Every row belongs to one group in each of 3 separate groupings. Each group adds its own fixed numbers to the row, and there is some noise. The rows also spread widely along 8 directions, which tell nothing about the answers.
Known rows, each followed by its group in each grouping:
[-27   0  -7 -40   4 -10   1  16  26   8   5  47   7   3  -8  -3   9  38
 -33   1   6   5 -11 -32 -30   7   2 -20  27 -13]
(1) E Q910
[ 28  13  -6  -2 -20  -3 -19  11 -11  -1  36 -49  11 -20   2  18 -10 -48
  43  -8 -23   6  -9  39  -8 -12 -20  11 -34  25]
(2) D Q635
[ 21  18 -22  25 -47  -4   4  75 -24 -24  19   8  -7 -37  -3 -14 -27 -34
  16 -31 -10  49   3   8 -30  61   0  15 -29  24]
(0) U Q635
[-22  19  18 -32  14  -8 -21 -28  41  17  27 -15  14  -8 -13  19  28  13
   1  -9 -14 -32  -7  16 -18 -14 -25 -20   2  17]
(4) U Q952
[ 12 -20 -15   3 -16   0   3  40 -19 -24  17   1  15  -8  10  -5  11 -27
  29 -15  -3  38 -12  -5  -5   4  23  20 -24  -1]
(0) D Q210
[ 13  31  -9 -17 -36 -20 -29  20  17   8  10  14 -17 -33  18  12 -22 -35
  70 -14 -22 -22  18  37  35  21 -18  -5   7  10]
(3) E Q952
[-15  -8   0  -2 -13  -9   7  23  17 -23  16   6  -1 -14 -12 -13  35  -7
  21 -30  -4  18  14 -15  10   0  20  11  -9  20]
(4) L Q210
[-27  41  -6 -12 -13   1  -5  32  25   3  36   4  -4  -8  12   4  33 -18
  48 -48  29  19  46 -18  13  11  -6   1  30 -14]
(1) L Q910
[ 24   1   9  -6 -23  -5   9  18 -38 -25   5 -17  16 -25  37  31 -22 -15
  -1  -2  -5 -17 -37  38 -20 -14   5  10 -21 -31]
(3) L Q910
[  0   5   8 -11 -11 -18  -4  -1  22  -7  15  -1  -6 -21 -23   2  -4  15
 -20  -1 -24  -4 -26   8 -36  15 -20   5 -32  24]
(2) E Q210
[-26  28  -2 -13  -8   8 -20  38  -9   8  37  41   3  -4  35  12  24  -7
   5 -13  19  33  16 -27   7  12 -19  -5  33 -44]
(2) D Q635
[ 10   0  -1 -16   2 -15  15  18  -4 -10   0 -45  23  -9  15  11   5 -18
  56 -17  13 -12  14  17  -2 -31  19 -11   2  25]
(2) L Q952
[ 12 -15 -11 -18 -11  -9  -3  29 -11  -2   8 -18  24   2  15   4  12 -27
  58  -9   6  10  10   1  16 -26  12  -9   2   9]
(2) L Q952
[-26   8  10  -9 -10 -10  -1  23  33  -7  17   8   0 -16 -24 -15  31  11
  -6 -27   0  14  19 -22 -10   9   7  -5   9  34]
(4) L Q635
[ -6  -5  13 -26  13  -5  -2  -8   3  -7   6 -14  16 -16  10  17  11  -7
   4  -1  -6 -27 -16  23  -3 -41  17 -10   1  12]
(4) D Q635
[-25  25  32  -6  -9  -5  -8  -8  20 -16  28   4  -5 -20  10  16  38   9
  -7 -34   5  -9   5  -4  -1  -2  -2   9   2 -28]
(0) L Q910
[ -6  36  13  -4 -15 -11   1  14  14  -9  20 -30   4 -25  14  18  14 -22
  49 -40   3 -13  22  18  -1   7  -4   2  -2   9]
(0) L Q952
[-32  11  39  -7 -14 -15  -9   2   3 -29  18  77 -28 -34  25   2  24  32
 -49  -6  -8  -5 -23 -10   6  16  -3  11  -4 -43]
(2) D Q210
[  8  -4 -16 -18   0  -2  18  35  -4 -12  -1  -4  15  -5  13   7  -3  -5
  26 -12   9   6  -4   3 -17  -3  10  -6   8   9]
(3) L Q210
[  5  30  -2 -19  -1 -19  -7  -8  52  -2  17 -39  -8 -32 -25   0   7 -16
  54 -35 -12 -22  22  28  -1  -1   0  -2  -7  54]
(0) D Q910
[ 15 -41  34 -19 -15  -7 -19 -18 -41 -21  10 -12  30  -2  35  30  18 -10
  -7  22 -17 -19 -56  21  14 -63  16   6 -39 -40]
(2) L Q952
[ -3 -12   9 -21  -7 -10 -23 -21  43   6  28 -30  10  -4 -43  -7  34  -2
  13 -11 -22  -2  -6  -2   3 -25  -5   5 -26  38]
(4) L Q910
[-22  19  11 -14   2  -6 -18  -6  56  11  42 -22  10  -2 -32 -11  42   5
  12 -28  -4  13  17 -23 -28  14 -16  -3  -5  38]
(0) D Q952
[  8   3   7 -17  -8  -3 -25  -2  10  10  31 -36  14  -4 -10  23  11 -17
  15  -4 -13   3 -13  13 -10 -23 -28  -2 -19  15]
(2) L Q635
[ -8 -19  -7 -26   1   2  -8   8  28  11  33 -17  29  26 -37  -8  31  16
 -15  -6   3  33 -14 -40 -42 -14  -8  -5 -11  16]
(1) L Q910

New rows, each followed by its group in each grouping:
[ 18   0  -8 -26   5 -12  11   5   5 -13 -17 -14   8 -25   7  19 -14  -4
  28 -11  -4 -35 -14  37 -13 -22  24 -15  -1  20]
(0) U Q910
[-35  36  27 -24  11 -13   7   2  18  -6   9   5   1 -19  33  23  30  11
  24 -28  27 -29  29   2   9 -15   3 -21  38 -18]
(2) L Q952
[-19  30  13 -13 -19  -9  13  42 -15 -22  -3  52  -9 -33  29  12 -23  19
 -43 -11   9  -7 -20   1 -35  27  -7 -15  17 -27]
(1) L Q635
[-27  25  14 -35  27   2 -21 -17  25  14  27  -7  14   1  17  37  35   3
  12 -13   9 -22   0   2  -3 -33 -12 -18  30 -15]
(0) D Q635
[  9   2  17  -1 -40 -11 -20   6 -10 -26  28   0  -6 -25  11   7   9 -26
  20 -14 -20   0 -15  20  22 -13   3  25 -34 -18]
(1) L Q910
[ 15 -15  -6 -19  -4 -25  17  13   9 -27 -26  -4  -1 -31  23   2   1 -23
  67 -20   4 -38  21  32  39 -39  63  -4  18  23]
(3) E Q910
[-23 -17  29 -31  -5   2 -21  -3 -17  -4  20  32  26  14  35  24  33  14
 -25  10   2  -5 -37 -18  -1 -35  -2  -6   3 -62]
(1) L Q952
[ 16  14  17  -3 -34 -10 -31  -4 -11  -6  30 -17   2 -33  -2  24 -16 -29
   0   6 -43 -16 -38  44  -8   0 -28  18 -50   5]
(4) E Q635
[ 14 -24 -11  -6 -19  12 -25  25 -26  -9  25  18  14   1  31  17  19 -30
  34  -1 -13  26 -22   7  22 -14   4  17 -18 -35]
(3) U Q210
[-15  41  20  -9   1  -4 -13  -8  16  -7  26 -17  -6 -31  24  30  25 -27
  47 -32   4 -29  19  31  21 -19   1   0  13  -3]
(0) D Q635
[-11 -19  10 -12   1  12  -1  14 -18 -12  30  -2  33  18  19  21  44   3
 -13  -9   9  33 -29 -31 -23 -20   5  11 -12 -44]
(0) L Q210
[ 11  -6  -6 -16   9 -10  19   8   1 -13   3 -32  17 -11   1  17  -7  -5
  22  -6  -2 -12 -16  19 -33 -19   8  -3 -17  23]
(2) E Q210
[  6  47 -15 -12  -8   2 -27  -1  50  32  52 -51  -2 -11 -30  10  10 -25
  53 -30 -10   9  27  18 -19  17 -54  -2 -11  41]
(2) U Q910
[  7  22 -18 -27 -13   1 -32  16   6  17  32  -7   5  -8  11  19  -9 -42
  55  -7 -10   3   3  25  11 -12 -30 -12   7   4]
(1) D Q635
[ -1   1  -8 -25  -8  -4  -3  26  -3   0  13 -13  21   4  22  11  12 -26
  55 -15  11   1  11   0  11 -25   9  -7   8  -4]
(1) L Q952
[-17  29   4 -12  -9  10 -33   5  17   9  48 -10   3  -4   3  22  27 -20
  25 -20  -1   7   5   9  -4  -7 -26   1   0  -4]
(1) U Q635
[ -8  37  -6   1 -25   3  -2  48 -21  -3  25  17   8 -23  31  10  -6 -18
  17 -22   4  18   4   9 -12  38 -16   0   2 -24]
(4) U Q952
[-30  10  12 -19  17   9  -3  -5  28   6  39 -17  27  14  -3  17  59  17
  -7 -28  23  19   5 -35 -30 -10   6   5  10 -19]
(0) E Q910
[-12  36   7 -37  26 -24  27  -4  26  -6 -19 -16  11 -34  12  15 -24  16
  12 -12   6 -64   0  41 -35  -7   4 -40  25  38]
(4) D Q952
[ 11  -8  -1 -14 -14  -2   5  12  -4 -14  18 -39  20  -5  -3   9   8 -18
  27 -17  -1   4 -11  11 -16 -27  12  10 -22  11]
(1) L Q910
[-38  26  49   0   4 -17  -7 -32  74  -9  43 -43 -12 -23 -55  -5  57  31
 -30 -37  -7 -12  19 -13 -41  -2 -14   4 -21  63]
(2) L Q635
[ 11 -13 -18 -26  -3  -8  -4  23   7  10   6 -11  31   5  -9   5  -3  -4
  20   0  -7   9 -13  -9 -31   2   3 -12  -6  19]
(0) E Q952
[-39  34  15 -17   5 -31  23   4  67 -15  -7  20 -28 -41 -36 -16  12  40
 -20 -36  -1 -31  18  -3 -26  29  -2 -19  15  52]
(4) L Q210
[-14  48  11  15 -30  -7   5  34   1 -20  35   7 -18 -37   8   5   4  -5
   6 -38   2  21  12   4 -23  48 -29  17 -14  -6]
(2) L Q210
[-33  46   2 -16   5 -16  27  31  37  -5   0  34 -17 -27  -7  -2  -6  46
 -30 -28  16  -4  11 -18 -49  50 -24 -23  28  16]
(2) L Q210
[ -9  26  14 -20 -21 -18 -14  16  10  -1   8  30  -5 -24  15  13  -1   8
   0 -11  -6 -12  -9   2  -3  19 -18 -13   8 -19]
(0) L Q952
[-12   9 -10 -14   3 -12  35  34  31 -16   0 -21   9 -12 -15 -14  12   3
  33 -43  25   5  33 -14 -22  -5  34 -11  19  41]
(1) L Q910
[ 18  -5  -7  10 -42  -3 -12  39 -22 -27  21   5  -5 -20  27   9   9 -51
  66 -23  -9  23   7  16  43   0  11  26 -19 -15]
(3) L Q210
[ -4 -10   3 -10  -4  -8  15  13  22 -15   9 -23  18  -3 -17  -8  28  10
   2 -29   9  14   5 -21 -25  -7  24   3  -7  25]
(0) L Q910
[ 14  19   0 -10 -27 -12   1  19   2 -14   4  -3  -4 -35  11  11 -20  -9
  14 -16 -11 -14 -10  28  -9  12  -7   3  -8   4]
(3) L Q910
[ 21  25  -7  -8 -39 -14 -12  25  -4  -8   5  12  -9 -43  12  14 -43 -17
  11  -4 -28 -14 -20  40 -10  32 -21   8 -18  -6]
(3) E Q910
[  1 -29  48 -10  -8 -19 -20 -47  44 -12  30 -42  16  -7 -45  -6  38  24
 -43   3 -39 -19 -43   1 -39 -26  -2  11 -59  47]
(3) L Q952
[ -7 -20  31 -12 -13 -13  -7  -8   5 -19  20 -16  17  -4   0   4  30  -2
   1  -9 -12  -9 -20   2  -7 -32  15   8 -29   5]
(1) L Q952
[  9  52  -6  10  -7  -2  24  23  26 -10  34 -90  13 -25 -21   9   3 -28
  49 -58  11  10  29  20 -54  21 -12  14 -19  51]
(0) L Q910
[-25  11   4 -13   2   2 -14   2  43   7  43 -12   8   8 -27   4  53   5
  14 -30   2  25  12 -28 -16   6 -21   4  -5  10]
(0) L Q210
[-20  12  16 -10  18 -17  50  15  16 -30 -10 -13   4 -25  -2   7   1  37
 -29 -25  18 -19  -7  -3 -63   3  19 -14   1  27]
(2) L Q210
[  3  37  -6  -7  16  -4  48  32   6 -19  -6 -74  18 -27  22  26  -8 -26
  59 -47  33 -25  35  37 -36 -17  23 -15  27  49]
(3) L Q635
[ -4  41   2  -5 -10  -6   8  23  14 -13  22  -6  -2 -30  19   7   1 -11
  21 -36  10  -2  17  14 -13  18  -2   8  10   3]
(3) D Q910
[ 17  21  11   7 -40 -26   3  24 -11 -21   6  -8  -1 -51  -9  -2 -49  -7
 -18  -4 -38 -13 -37  39 -49  44 -17  10 -51  28]
(4) E Q952
[  9 -17   0 -25   8 -12  16   4  -4 -21 -12 -15  15 -11   9  22   1  -2
  18  -5  -6 -22 -26  20 -12 -29  19  -7 -11   5]
(0) L Q210
[-22 -21  33 -24   4 -18  13   3  -2 -24 -11  28  11  -8  22   6  25  38
 -38   3   9 -19 -22 -17 -10 -27  32 -20  10 -18]
(2) L Q952
[-17  19  16 -12   4 -17   7   4  36 -10  17  -7   8 -19 -19  -7  11  21
 -19 -21  -4  -6  -5  -9 -52  26  -3  -9  -9  37]
(0) D Q952
[  1   0   6 -18 -18 -17 -10  15   4 -10   3  14 -10 -26  10   6   3  -8
  18  -9  -9 -13   4  12  23 -16   6  -9   5  11]
(2) L Q635
[-21  22  18 -25  11  -9 -13 -17  37   4  28  12  -7 -12 -10  10  18  27
 -19  -4 -11 -14 -15   0 -26   4 -31  -8  -2   5]
(2) D Q210
[ -6  34  -1 -17   9   7   1  15 -13  -6  12 -19   7 -20  42  43   7 -27
  48 -29  15 -23  12  34   4 -18   6 -11  23 -15]
(0) U Q635
[-32  49 -22 -18  13   0  14  43  34  11  23  16   2  -8  10  -6  18   9
  28 -42  40  28  53 -33 -19  33  -9 -18  57   3]
(2) D Q910
[-11  21 -15 -10   4   5  20  40  -4 -11  19 -13  21 -10  17   0  14 -19
  34 -33  26  24  24  -6  -8   4  19   3  19  -1]
(4) D Q910
[ -6  15  14   4 -12  -6  13  10   1 -25  21 -20  12 -25  11  14  17 -10
  12 -34   5   3   0  10 -19   1  21  21 -17  -9]
(0) E Q910
[-23  52   8 -20   0  -4  31  26   1 -17   4   2   2 -26  32  25 -10  14
  -3 -35  30 -20   6  13 -39  10  -3 -14  28 -22]
(1) L Q910
[  4  42  -2 -24   3 -20  11  10  31  -1 -10 -32  -9 -39   5  24 -28 -10
  40 -26   0 -51  17  48 -17  -3  -9 -28  21  52]
(3) L Q635
[  8  -5   2  23 -51 -12 -14  38   6 -29  24  29 -21 -32 -10 -21  10 -26
  21 -23 -27  36   3  -3  15  41  11  39 -39  15]
(3) E Q210
[-36  41  -5 -41  41  -8  32   2  45  10  -3  -5  11 -12  -5  22   3  34
   1 -20  21 -34  11   6 -53   8 -12 -33  39  25]
(4) E Q210
[-11 -18  -6 -16 -10 -19  18  31   7 -21 -15  39   4 -20   1 -17   9  13
  -2 -12   2   3   3 -14   9   1  47  -5  13   5]
(4) E Q910
[ 24 -19 -27 -30  -3 -23   5  19  13 -10 -14  -6   0 -19   3 -11  -6 -33
  80  -9  -4 -11  22  19  43 -34  38 -13  14  39]
(2) D Q910
[ -6  10   9 -16 -30 -16 -25   9  33   2  29   6  -7 -13 -21  -9  11  -5
  15 -14 -21   2   1  -4  -3  11 -20  -5 -15  23]
(1) L Q952
[  1  -4   3  -6 -26   3 -25  15  12   3  40   2  11   2 -10  -2  24  -2
  -8 -11  -9  32  -9 -21 -10  10 -19  15 -16 -10]
(3) L Q910
[ 15 -27 -14 -19   1 -11  18  24 -12 -25 -19  -1  13 -14  19   4   8 -14
  43 -16   7  -9  -1  13  14 -33  61  -3   7   7]
(0) U Q910
[  7 -30  -2 -14 -18  -7  -3  29 -21 -11   4  -1  28   0  13   0  14 -17
  22   0  -5  15 -14  -5  10 -21  21  -2 -12  -5]
(4) L Q952
[ 37 -21 -36 -13  -6   7  20  48 -32 -12   4 -33  41   1  17   2 -24 -29
  27  -2   5  29 -19   7 -36 -12  23   3 -11  10]
(3) D Q910
[ 13 -36  12   8 -44  -2 -31   5  -6 -20  50 -28  12   5 -18 -12  44 -35
  27 -15 -21  41 -13 -12  25 -31  16  39 -57   1]
(1) L Q910
[-19 -13  32 -10   2 -27  20 -11  50 -36 -10   6 -18 -31 -24 -11  32  28
 -13 -26 -10 -34  -1   2  -5 -14  38   0  -9  49]
(3) L Q210
[-14  32   9  16 -24   8  -6  38 -14 -10  46  -7   7 -16  29  11  30 -26
  34 -36  14  32  22  -5  -1  23  -8  17  -4 -25]
(2) U Q952
[ -3  41  17  -5 -21  -6 -37 -21  51  18  60 -40  -3 -19 -41  13  21  -4
  -1 -25 -30   5  -6   9 -36  27 -54  23 -41  19]
(0) E Q910
[ 29 -18 -16   2 -26   6  -9  42 -47 -19  19 -23  19  -9  30  14   3 -56
  59 -10  -4  27  -4  22  23 -29  24  13 -21  -6]
(2) U Q635
[ -1   1  -1 -15 -25 -12  -4  39 -12 -13   7  26   8  -7  22  -1  -2 -11
  22 -10   3   8  -1  -5   8   1   9  -7   5 -16]
(1) L Q952
[ -1 -16  -9 -21  16  -6  28  17   0 -24   1 -21  19  -2   8   5   8 -11
  31 -16   9  -4  -8   8 -19 -35  38  -4  -4  24]
(1) D Q210
[  7  12 -16 -26  -4 -12   2  24   9   4   6 -20  21  -6   3  10 -13 -22
  55 -13   0  -9   7  15 -16  -4   4 -16   4  28]
(1) E Q952
[-13   8  14  -3 -18 -17  17  19  24 -31  12  -7  -6 -26 -11 -12  21   0
  13 -39   8   1  17  -4  -8  -3  27   8  -9  25]
(1) L Q910
